The rows of each matrix lie in a flat space through zero, up to rounding. After each matrix: how many dimensions does the smallest such space have?
(in the rows, 128 means zero)

[[211 107 129 134 135 118 112 200 148 168 130 204 171 182  23 217  88  95
  131]
 [107 137 129 140 139 126 156 111 130 120 122 102 115 128 141 121 137 132
  130]
 [129 129 121 109 133 124 143 147 152 140 125 132 125 142 105 143 121 105
  138]
 [134 140 109  52 148 119 138 154 160 166 141 125 130 109 106 123 143  66
  148]
 [135 139 133 148 144 130 129 125 112 150 137 146 149 129 100 145 124 112
  130]
 [118 126 124 119 130 127 127 113 125 117 128 108 118 112 152 105 139 141
  124]
 [112 156 143 138 129 127 164 128 129 127 125 104 121 126 152 132 154 105
  142]
 [200 111 147 154 125 113 128 172 132 122 118 147 144 159 108 181 132 138
  121]
 [148 130 152 160 112 125 129 132 111 104 121 117 128 128 166 134 150 149
  122]
 [168 120 140 166 150 117 127 122 104 125 127 128 145 127 119 145 137 153
  112]
 [130 122 125 141 137 128 125 118 121 127 128 131 131 130 117 129 120 141
  121]
 [204 102 132 125 146 108 104 147 117 128 131 135 147 118 118 142 144 150
  109]
 [171 115 125 130 149 118 121 144 128 145 131 147 147 136  88 154 122 126
  122]
 [182 128 142 109 129 112 126 159 128 127 130 118 136 113 150 138 167 117
  128]
 [ 23 141 105 106 100 152 152 108 166 119 117 118  88 150 135 100  90 112
  149]
 [217 121 143 123 145 105 132 181 134 145 129 142 154 138 100 179 152 106
  128]
 [ 88 137 121 143 124 139 154 132 150 137 120 144 122 167  90 152  92 108
  142]
 [ 95 132 105  66 112 141 105 138 149 153 141 150 126 117 112 106 108  87
  144]
 [131 130 138 148 130 124 142 121 122 112 121 109 122 128 149 128 142 144
  124]]
  6

[[130 131 126 130 129 127 127 127 129 128 131 126 118 124 133 125 129 134
  129]
 [131 142 120 142 124 129 126 124 129 129 136 120 106 116 136 118 125 138
  140]
 [126 120 132 121 130 128 128 131 128 127 124 133 140 135 124 134 129 123
  121]
 [130 142 121 148 117 131 130 125 130 129 131 126 115 112 129 119 120 133
  143]
 [129 124 130 117 143 117 135 121 117 133 126 127 131 128 134 130 142 130
  119]
 [127 129 128 131 117 143 114 135 139 122 134 120 125 142 123 126 114 123
  135]
 [127 126 128 130 135 114 149 118 112 137 116 140 147 112 124 131 140 124
  124]
 [127 124 131 125 121 135 118 138 140 121 129 130 125 136 127 131 121 128
  125]
 [129 129 128 130 117 139 112 140 147 118 135 126 110 134 131 127 116 135
  130]
 [128 129 127 129 133 122 137 121 118 133 125 129 135 122 127 127 134 126
  128]
 [131 136 124 131 126 134 116 129 135 125 139 116 105 130 136 121 123 137
  135]
 [126 120 133 126 127 120 140 130 126 129 116 146 146 120 122 135 132 124
  119]
 [118 106 140 115 131 125 147 125 110 135 105 146 198 145  98 145 132  93
  115]
 [124 116 135 112 128 142 112 136 134 122 130 120 145 161 118 135 121 114
  122]
 [133 136 124 129 134 123 124 127 131 127 136 122  98 118 145 122 134 146
  129]
 [125 118 134 119 130 126 131 131 127 127 121 135 145 135 122 135 130 121
  119]
 [129 125 129 120 142 114 140 121 116 134 123 132 132 121 134 130 143 132
  119]
 [134 138 123 133 130 123 124 128 135 126 137 124  93 114 146 121 132 149
  130]
 [129 140 121 143 119 135 124 125 130 128 135 119 115 122 129 119 119 130
  143]]
  4

[[181 116 132 116 133 148 105 174 147 171 123  90 103 123 112 124 124 125
  223]
 [116 110 132 120 144 131 118 131 109  84 114  77  98  85  97 112 118 121
  227]
 [132 132 163 127 106 155 129 130 124 126 122 106 107 109 129 102 131 118
  152]
 [116 120 127 179  92 133  99 123 124 113 126 122 139  99 127 117 119 151
  209]
 [133 144 106  92 163 144 139 134 128  94 115 113 101 139  98 143 146 128
  146]
 [148 131 155 133 144 169 120 119 150 193 136 144 116 162 127 135 174 149
   72]
 [105 118 129  99 139 120 129 138 118 101 121 108 110 106 134 115 113 113
  157]
 [174 131 130 123 134 119 138 154 148 177 139 118 122 151 121 152 110 120
   80]
 [147 109 124 124 128 150 118 148 116 126 118  79 104 111 100 133 135 137
  194]
 [171  84 126 113  94 193 101 177 126 226 125 100 119 146 152 140 180 163
  145]
 [123 114 122 126 115 136 121 139 118 125 124 111 123 116 131 128 129 136
  154]
 [ 90  77 106 122 113 144 108 118  79 100 111 111 144  96 136 112 165 143
  206]
 [103  98 107 139 101 116 110 122 104 119 123 144 166 110 155 113 135 134
  177]
 [123  85 109  99 139 162 106 151 111 146 116  96 110 122 128 135 166 152
  181]
 [112  97 129 127  98 127 134 121 100 152 131 136 155 128 159 128 143 130
   69]
 [124 112 102 117 143 135 115 152 133 140 128 112 113 135 128 155 130 153
  133]
 [124 118 131 119 146 174 113 110 135 180 129 165 135 166 143 130 202 158
   88]
 [125 121 118 151 128 149 113 120 137 163 136 143 134 152 130 153 158 169
   88]
 [223 227 152 209 146  72 157  80 194 145 154 206 177 181  69 133  88  88
   82]]
  9

[[130 118 126 138 143 137 122 128 143 120 121 130 124 126 138 124 125 118
  131]
 [118 147 145  97  92 131 155 147  84 143 152 125 121 115  84 150 129 150
  111]
 [126 145 114 109  66 106 154 146 102 153 147 119 142 140  98 116 129 141
  109]
 [138  97 109 164 166 142 107 124 183 106 102 133 126 134 167 103 121  95
  139]
 [143  92  66 166  89 127 139 164 190 127 113 123 143 154 144  57 112  83
  110]
 [137 131 106 142 127  99 111 107 147 133 117 125 151 153 157 105 134 125
  138]
 [122 155 154 107 139 111 119 100  92 136 136 128 132 126 125 159 141 158
  140]
 [128 147 146 124 164 107 100  84 116 127 122 130 138 134 152 150 142 148
  152]
 [143  84 102 183 190 147  92 116 209  95  89 136 126 137 190  92 119  80
  147]
 [120 143 153 106 127 133 136 127  95 133 141 129 119 114 106 157 132 148
  126]
 [121 152 147 102 113 117 136 122  89 141 144 126 129 123 106 152 135 154
  126]
 [130 125 119 133 123 125 128 130 136 129 126 127 132 133 132 118 127 123
  127]
 [124 121 142 126 143 151 132 138 126 119 129 132 111 111 119 142 123 125
  126]
 [126 115 140 134 154 153 126 134 137 114 123 133 111 112 129 138 123 119
  130]
 [138  84  98 167 144 157 125 152 190 106 106 132 119 129 152  90 111  82
  123]
 [124 150 116 103  57 105 159 150  92 157 152 118 142 138  90 119 130 146
  105]
 [125 129 129 121 112 134 141 142 119 132 135 127 123 123 111 130 125 129
  119]
 [118 150 141  95  83 125 158 148  80 148 154 123 125 119  82 146 129 152
  110]
 [131 111 109 139 110 138 140 152 147 126 126 127 126 130 123 105 119 110
  115]]
  3

[[152 139  71 141 146 121  94 137 157 171 144  91 119 172 102 136 161 135
   97]
 [139 110 118 102 148 107 176 124 156 121 118 166 138 106 165 160 188 138
  138]
 [ 71 118 155 130 125 140 142 111 138 157 123 136 122 107 114 117 147 129
   87]
 [141 102 130 156 155 131 114 113 183 142 104 145 113 141 156 171 140 132
  133]
 [146 148 125 155  51 181 176 146 122 142 144 145 116 143 144 191  76 125
  158]
 [121 107 140 131 181 139 146 113 177 138 135 104 136 137 183 126 150 114
  151]
 [ 94 176 142 114 176 146 166 122 151 147  86 104 118 155 150 129 154 141
  114]
 [137 124 111 113 146 113 122 162 113 181 104 122 141 106 103 134 157 116
  104]
 [157 156 138 183 122 177 151 113 146 139 164 127 139 131 117  84 111 115
  151]
 [171 121 157 142 142 138 147 181 139 126 140 151  91 146 165 146  98 150
  163]
 [144 118 123 104 144 135  86 104 164 140 128  93 160 136 122 127 113 112
  153]
 [ 91 166 136 145 145 104 104 122 127 151  93 111 173 123 141  86 150 125
  140]
 [119 138 122 113 116 136 118 141 139  91 160 173 134 146 121 163 149 131
   79]
 [172 106 107 141 143 137 155 106 131 146 136 123 146 150 153 105 135 154
  111]
 [102 165 114 156 144 183 150 103 117 165 122 141 121 153 175 121  76 134
  130]
 [136 160 117 171 191 126 129 134  84 146 127  86 163 105 121 120 132 139
  128]
 [161 188 147 140  76 150 154 157 111  98 113 150 149 135  76 132 135 119
  110]
 [135 138 129 132 125 114 141 116 115 150 112 125 131 154 134 139 119 228
   99]
 [ 97 138  87 133 158 151 114 104 151 163 153 140  79 111 130 128 110  99
  164]]
  16

[[133 134 137 135 138 133 138 131 138 125 130 111 126 128 119 134 116 131
  124]
 [134 199 157 132 151 142 116 139 119 126 138 125 142 126 130 165 119 117
  155]
 [137 157  29 103  69  54  96  88  66 129 159 159 109  96  97 144 200 154
  197]
 [135 132 103 146 128 104 128 121 141 143 160 113 111 108  98 162 125 131
  122]
 [138 151  69 128 103  80 115 106 106 136 162 130 109 101  93 158 159 143
  160]
 [133 142  54 104  80  74 105  98  78 125 143 156 115 108 110 128 185 149
  180]
 [138 116  96 128 115 105 146 114 127 120 135 105 112 118  98 122 136 153
  134]
 [131 139  88 121 106  98 114 113 106 132 144 140 119 114 114 139 155 136
  153]
 [138 119  66 141 106  78 127 106 131 144 169 115  98  98  82 158 145 144
  131]
 [125 126 129 143 136 125 120 132 144 146 146 130 124 120 124 153 118 114
  111]
 [130 138 159 160 162 143 135 144 169 146 151 103 125 123 116 169  89 110
   95]
 [111 125 159 113 130 156 105 140 115 130 103 170 151 147 176 109 132 102
  126]
 [126 142 109 111 109 115 112 119  98 124 125 151 132 126 136 122 155 131
  156]
 [128 126  96 108 101 108 118 114  98 120 123 147 126 125 129 111 160 140
  154]
 [119 130  97  98  93 110  98 114  82 124 116 176 136 129 151 107 173 128
  163]
 [134 165 144 162 158 128 122 139 158 153 169 109 122 111 107 193  99 109
  113]
 [116 119 200 125 159 185 136 155 145 118  89 132 155 160 173  99  96 107
  101]
 [131 117 154 131 143 149 153 136 144 114 110 102 131 140 128 109 107 136
  114]
 [124 155 197 122 160 180 134 153 131 111  95 126 156 154 163 113 101 114
  127]]
  4

[[140 113 131 131 146 149 139 114 125 116 115 124 176 122 121 124 146 126
  124]
 [113 194 120 140 145 141 125 117  90 126 151 111 174 164  95 133 146 113
  191]
 [131 120 145 132 117 127 101 116 123 119 110 109 108 143 113 142 145 125
  111]
 [131 140 132 185  84 174 128 145 112 107 149  90 151 200 103 171 158  90
  159]
 [146 145 117  84 147 106 122 103  83 146 139 159 168 127  99 144 130 149
  144]
 [149 141 127 174 106 147 145 129 126 116 141 126 125 160 110 166 128  90
  144]
 [139 125 101 128 122 145 118 132 165 140 151 133 139 103 142 132 106 174
  113]
 [114 117 116 145 103 129 132 176 156 140 148 120 123 158 150  90 147 137
   88]
 [125  90 123 112  83 126 165 156 131 120 133 155 110 124 155 127  92  85
  171]
 [116 126 119 107 146 116 140 140 120 149 147 138 136 114 138 120 123 158
  120]
 [115 151 110 149 139 141 151 148 133 147 173 127 126 118 140 152 104 154
  141]
 [124 111 109  90 159 126 133 120 155 138 127 139 168  85 141  74 126 169
  107]
 [176 174 108 151 168 125 139 123 110 136 126 168 231 161 110  98 176 128
   95]
 [122 164 143 200 127 160 103 158 124 114 118  85 161 194 133 119 190 117
   98]
 [121  95 113 103  99 110 142 150 155 138 140 141 110 133 136  85 125 124
  109]
 [124 133 142 171 144 166 132  90 127 120 152  74  98 119  85 210 121 141
  135]
 [146 146 145 158 130 128 106 147  92 123 104 126 176 190 125 121 192 115
   90]
 [126 113 125  90 149  90 174 137  85 158 154 169 128 117 124 141 115 135
  128]
 [124 191 111 159 144 144 113  88 171 120 141 107  95  98 109 135  90 128
  165]]
  10

[[185 109 159 177 211  75 166  80  71 104  62  63 143 158  52 135 116 109
   23]
 [109 119 135 110 116 141 116 119 112 132 133 142 139 103 129 130 103 119
  115]
 [159 135 103 168 162 101 157 127 124 134 115  74 135 171 119 109 169 137
  123]
 [177 110 168  81 117 121 147  90 140 110 118 120 135  86  87 134 107 104
   39]
 [211 116 162 117 141 105 177 102 148  79  97  69 135 110  69 112 134 110
   27]
 [ 75 141 101 121 105 146  93 150 136 171 163 181 115 141 180 143 136 145
  213]
 [166 116 157 147 177  93 146  93 100 118  88 106 128 144  80 146 117 115
   64]
 [ 80 119 127  90 102 150  93 114 107 167 154 180 138  99 152 146  94 120
  142]
 [ 71 112 124 140 148 136 100 107  54 157 123 146 155 120 131 139  81 116
  121]
 [104 132 134 110  79 171 118 167 157  81 142 140 125  83 143 105 111 129
  152]
 [ 62 133 115 118  97 163  88 154 123 142 154 179 124 112 170 134 107 136
  194]
 [ 63 142  74 120  69 181 106 180 146 140 179 136 144 108 196  86 142 145
  216]
 [143 139 135 135 135 115 128 138 155 125 124 144 100 152 130 146 146 139
  154]
 [158 103 171  86 110 141 144  99 120  83 112 108 152  60  82 116  82  96
   25]
 [ 52 129 119  87  69 180  80 152 131 143 170 196 130  82 178 132  93 130
  189]
 [135 130 109 134 112 143 146 146 139 105 134  86 146 116 132  88 143 129
  123]
 [116 103 169 107 134 136 117  94  81 111 107 142 146  82  93 143  63 100
   57]
 [109 119 137 104 110 145 115 120 116 129 136 145 139  96 130 129 100 118
  114]
 [ 23 115 123  39  27 213  64 142 121 152 194 216 154  25 189 123  57 114
  168]]
  5
